The rows of a group lie close to one hidden flat surface of 10 dimensions, which passes through zero. Surfaces can cross.
Known rows, each followed by its group:
[  2 -15  -4  -5   5  -2 -11   8  -5   3   4   1   3   3  -7  -4  -5  -7
   0]	z_463
[11 -4  3 -6  0  2  6 11 -5 -3  0 -4  2 -3 -2 -2 -8  1  0]	z_463
[ 10   6  -7   7   6  10  -6  -5 -15   3   4   9   6  10 -10  -2 -13 -11
   2]	z_991
[ -2   3   1  -7  11  -3   4 -10   0  11   7   3   7  -7   2  14  -1   6
   8]	z_120
[  0 -10   1  -6   3   4   2   3  -4   3  -3   0   6 -12   1   5  -7   3
  10]	z_463
[ 5  6  2  0  2  5  7 -1 -3  6  3  3 -2  2  6  7 -4  3  1]	z_41
[ -1  -9   1   6  -3   2  -7   9   7 -10  -5 -16  -3   4   4   6   1   4
  -6]	z_991
[ 21  -4 -14  -7   6   0   4   7  -8   0  -9   4  -2   1  -5  -6 -15  -7
   2]	z_120
[  0  16  -4  11  -5   2   8  -9 -10   0   4  -4 -11   1  18  -1   1  -5
   0]	z_41
[  3  -5  -2 -12   1   0   8  21   5  -1 -16  -5   4 -10  -2   4  -8   8
  12]	z_120
[-10  14   6   6   4 -19  -2  -2  19   5  24  -9  -1  14  -3   1   0  12
 -13]	z_463
[ 16   4 -18  12  -1   4  -6  -2 -12  -7 -12   9 -10  20  -3 -12  -4 -13
 -13]	z_463
[  1  -8  -2  -3  -6  -1  -6 -10  13  -8  -8  -1  11   2  -6  -4   6  -5
   4]	z_41
[  3   8  -1   4  -1  -5   3  -1  -5  -9  -5   4  -5  -4  -8 -16   0   1
 -14]	z_41
[ -1  -1  -6  -2   0  -3   9  -7  -7  12  10   8  -2 -10  10  -4 -12   0
   9]	z_41
[  4 -10   7   5  -4  10  -4  -8  -1  -5  -1   1  -3  11   6  10  16   0
 -11]	z_991
[  6 -15   8  -7  -3   1   5   1   3   1   0   8   3  11   7  10   6  10
 -11]	z_463
[  0  20   7   6  -6   4   3   0  13  12   9  13 -25   2  -7  -6  15   3
  -3]	z_463
[ -3   3   6   6 -10   9   2  10  -2  -1  -1   6  -4   2   1  -3  -3   5
  -3]	z_120
[  7   9 -13   3   2   4  -2 -12  -5   4   1  -4  -2   0   4   0  -6 -17
  14]	z_120
[ 12  -7   6  -1   4   6  -3   3  -7  -8   7 -10  -1  -2  -7  -5  -2  -6
  -7]	z_991
[  3  -9   2   1 -14   0   2   6   6 -10  -2  -7  -5   5   8  -6   2   1
  -7]	z_463
[  4 -25  -6  -5 -18   8  -3  -5  16   2  -6  10   6   5   6   1  -5  -4
  14]	z_41
[  5 -12  -7   0  -1  -8   0  -8   5  -9 -13   0  -6   5   6   1   8   4
 -13]	z_991
[ -1 -18  -3  -6  -3  -6 -10   6   7  -6  -8  10   3  -2 -19 -17  -1   1
  -6]	z_41
[ -6   2 -10  -1 -17  -2  -1  20   4  11   3  10 -20   0   3 -22  -2 -11
  10]	z_991
[-11   7  -3   6 -11  -4  -1  -1  16  -6 -13  -6  -8  -7   2  -5  10   4
   4]	z_463
[ -7   0  -2   7 -15   4  -8   2   3  -7  -1  -7 -11  -3   4 -15   9 -13
   2]	z_463
[ -3  -4   0   3 -10  -2  -6  -1  11 -13  -9  -4   1   2  -5  -9   5  -1
  -4]	z_41
[ -2 -19  -4   2   4  -6 -14  10  12  -1  -3  -9  -9   3  -3   4   0   6
  -8]	z_120
[ -1 -23   2  -6  14  -7  -7   2  -1   5   6   2  -4  -7  -7   3   2   8
 -11]	z_991
[-7 -2 -1  0  2  0 -5  3 -1 12 10 11 -3  1 -5 -2 -2 -2  3]	z_991
[-10 -19  -5  -4  -8  -1 -11   8  -3 -13 -11 -16   7 -12   3 -11   3 -15
  10]	z_463
[ 7  8  1  3  9  4 -3  6 -7  0 -1 -5 -2  8 -3  7  0 -2 -5]	z_41
[ 14  -7 -24  10  11   8   0   0  -7  13 -11  17 -16   9   5  10 -23   7
   0]	z_120
[16 -1  0 -7  4  5 11  2 -3  5 -1  4  1  0  2  6 -9  5  2]	z_991
[  4  -5  16  -8   8   9   1  -4 -11   0   6   2   9  -3  -4   9  11  -1
  -4]	z_991
[  0 -11   3  -6   5   3   4   0   0  -1 -19   5   1   1   8  19  15  10
  -4]	z_120
[-11  13  -6   3  -7  -1   1  -8   6   5  -1   4   4   0   5  -1  -1  -5
  16]	z_120
[ -9  -3  -5 -16 -14  -5   4  20   1  -3 -27   9  -1  -1   7 -11  21 -11
   9]	z_991
[ 19  10  -4   3  -3  11   2  14  -2 -11 -14 -15   0  12   0   5  -6  -9
   4]	z_41
[ 10 -22  -1  -2 -15   3  -8  23  12 -10  -9   0 -11  13  -6 -12   2  -2
 -11]	z_120
[-1 -8  1 -8  3  0  3  2 -8  8  4  7  2 -7  2  1 -2  0  4]	z_41
[-10  14 -11  -1  -1 -19   9 -18  14   7  -1  10   7   0   3  -3  -6   8
   7]	z_120
[ -8   6  22 -11   3  -5  12   3  -8  -9  -3  -3  14 -13  -2   3  15  12
  -9]	z_120
[ 2 14 -4  2 -5  5  6  6 -7 -2 -4  1  0 -1  1 -7 -8 -6  8]	z_991
[  4  -4  -8   1   7   5  -9   7   0  11   0  13 -11   1 -13  -3  -4  -2
   2]	z_463
[ -5  -2   3 -10  12 -10  -1   3   6   1  -9   4   8   2  -9   9  12   7
  -4]	z_41

New rows. What belongs after each?
[ 4 -2 10  1 -8  3  6 -8  1 -8 -1 -4 -5  0 10  1 17  1 -9]	z_991
[ 15   2 -17   3   0   1   6   0  12  -1 -20   1   5  19   7  17 -18   7
   5]	z_991
[ 11  10  17   2  -2  11  15  -2 -15 -10   4  -6   7   5  10   8   3   4
 -11]	z_463
[ -1 -11   6  -2   2   9  -5  -6  -1  12   6  21  -7   9   0   9  17   0
  -6]	z_463
[ -7   7  -7   4  -8 -11  -1   1  16  -6  -7  -9  -5  -2  -1 -10   0   1
   2]	z_463
[ -5   3   8 -10   2  -8  13 -10   2   5   2   5   2 -13   5   2  10  10
   0]	z_991
[  1   2   4  -5   6  -6   7 -14  -3  -2   0   2   4  -8   1   1   6   5
  -5]	z_991
[-17   0   3  10   6  -4 -10 -12  -5  -2  15 -14  13   0   3   8  -4  -1
   0]	z_463
[ 3 -1 -2  6 -3  7  0 -9 -7 -1  0  6 -2  6  7  3 -1 -3 -3]	z_463
[  0  12   1   8  -6   7   3 -10   9  -8  -9  -7  12  14   9  17   2   3
   5]	z_991
[-4  5 -3  5  7 -6 -9 -2 -1 -4  3 -8  0  4 -6 -2  4 -5 -5]	z_41
[ 17 -12  -5 -10  -5  -7   8  16  15  -2  -3 -11 -14  -4   6  -3  -9   8
  -1]	z_991
[ 14  11  13 -10   2   4  11  -2 -14   1   8  10   3  11   1  -1  14  -8
  -9]	z_463
[ 11  15  -6  -1   2  -2   7  -3 -12  -8  -7  -2   7   6   1  -7  -1 -10
  -2]	z_463
[  0  -7   4  -7  -5  -3   0  -1 -12  -7  10 -11  13   1   7  -8   3 -17
   2]	z_463
[ 12 -10 -27  13  -2  10  -7   0   0   4 -17  17 -19   1  -3  -6 -21  -1
   4]	z_463
[  1   3   7  10   2  13   2  -5 -13  -4   6  -7   4  -5   5   9  -9   3
  -1]	z_463
[ -1  10   1  15 -11   8  -8 -21  -1  -6   9   2  -3  14   3  -7  12 -14
  -8]	z_991
[ -3   2   8   2   5  -4   6  -3 -14  -8  -6  10   2   0  -2  -2   7  10
 -22]	z_120
[ -4  -9 -11   0  -3   8  -2  -5   2   4 -31  17  -1  10  14  19  16   0
   7]	z_120
[ -5  10   1   9  -6  -1  -3   1  -1 -15  -4 -17   0   1   2  -7   4  -5
  -4]	z_463
[ -7   9  -6  -6  10  -8   0  -2  -1   0 -11  -5  12 -11  -6   1  -2  -1
  12]	z_463
[ -6 -11  12 -10  -3   2  -7   3   5  -7   2 -12  16  -9  -9   0   9  -6
   9]	z_41
[-7 -3 -2 -7  3 -6 -6  0  2 10  4 11  5  2 -8 -3  4 -5  6]	z_991
[-12 -11  -1  13  -6   3 -10  -7   8   2   7  -1  -6   3   7   4  -1   4
  -1]	z_463
[  9   4   6 -10   5   4  11   0  -5   1   1   1   9 -10  -2   5  -5   1
   8]	z_41
[ 12  -2  -2  -1   7   8   3 -10 -12   2  -4  15   3   8  -1   6  -1  -2
  -5]	z_991
[ -5 -11   8  -4  -6   0  -8   8  -5 -12   0 -11   5   4   0  -7  16 -12
  -6]	z_463
[ -4  18  10   5  -1   4  10 -10   4   7  12   1  -4  -5   4   9   2  10
   1]	z_463
[  2   5  -5  -5  13  -2  -1   3  -1  11   3   9   0  -3 -12   1  -7   1
   5]	z_463
[ 11  12  -1   6  16   5  -2   1 -19  -1  -3   3  -6  12  -6   5   6  -5
 -15]	z_41
[  1  15  -4   1  20   1  -4  -1 -11   6  -2   4   4  -4 -15   4  -8  -2
   5]	z_463
[ -7   2   2   1 -16   3 -10   7   5   4  10   3  -8   7  -1 -16  12 -18
   6]	z_991
[ -7  -9  -1   9 -20   5  -1  -1  -3  -4  -4  12 -16   2  11 -15   8  -1
 -11]	z_41
[ 12   5  -7  -1  -6   0   8 -14   1   0  -5  11  -3   8   5  -4   5  -5
  -2]	z_991
[ -4   6   0  15   3   6  -2   4 -13  -3   3  -1  -8  -3   0  -3  -9   4
  -9]	z_120
[ -3  -9  -5   2  -2  -1  -7  10  19   0  -9 -10   4  14   3  17  -4   7
   5]	z_991
[ 12   0   0 -13   5   1   6  -1   0  10   5  11   7   2  -6   2  -3  -3
   9]	z_991
[  4  19   2   8 -12  10  13  -1 -10 -13 -12  -7  -3  -5  12  -6   2  -6
   3]	z_120
[11  8  2 -8  0  1 10 -5 -3 -1 -5  4  8 -1  0  1  0 -3  5]	z_991
[ -3   7 -12   8   1  -4   0 -10  -6   1  -5   9  -2   1   1  -7  -7   0
  -3]	z_991
[  1   1   8   1  -5  10   0  13  -3  -1   6  -9  -8 -14  -4  -8  -3  -3
   7]	z_463
[ -9  -7   2  -9 -15  -9   2  -8  16   9   8   8  -5   1  10  -7  18  -4
   6]	z_463
[-9 11 -1  8 13  0 -7 -5 -9 -3  0 -8  9 -3 -6  6 -3 -2  1]	z_463
[ -9  12 -15  17   2  -9  -2 -12   1  -1   1  -1  -5  -3   0  -8 -17   5
  -3]	z_991
[  0   5   4   8  -3   2   2 -17   6 -10  -5  -5   5   7   8  11   8   5
  -7]	z_991
[  1   1  10  -5   9  -1  -4  -4 -12   5  16   5  10  11  -3   4  12  -8
  -8]	z_463
[ -1  -5   5   1  -7   5  -5  10  17  -1   5 -14   4  -1  -3   6 -10   5
  10]	z_41
[ -2  -9  -2   1  -7   6   0   0  -2  -8 -11  -4   1  -7   7   0  -1  -2
   5]	z_463
[  6  10  -4  -9   0 -14   6   2  10   6   4   6  -3   7  -4 -10   5  -3
  -1]	z_463
[-12  -5   7   6   2   7 -10  -5   2   7   6   5  -4   0  -2   9  14   2
  -1]	z_463
[ -1  -8  10 -16  10  -6   2  -9   5  12  12   9  13   0  -4  12   9   4
   3]	z_120
[ 11   7   3   2   9   3   3  15  -6 -14 -17  -7   3   3 -11   3  -5   7
 -11]	z_463
[  3 -14  -4   4   5   6 -16   5 -17  -1  10  -1   2   8  -7  -6  -7 -15
  -4]	z_463
[  3   6  -2  -8   0  -5   0  14  -6  -6   2 -14   4 -11  -7 -16  -7 -13
   9]	z_463
[ -4  -1  -9   7  -2   0   0 -18  -6   0   2   1   6   2  12   4  -7  -3
   4]	z_463
[  0 -14   0   7  -1   9 -12  -3  -7  -3  -5   9  -3  14   1   5  11  -4
 -13]	z_463
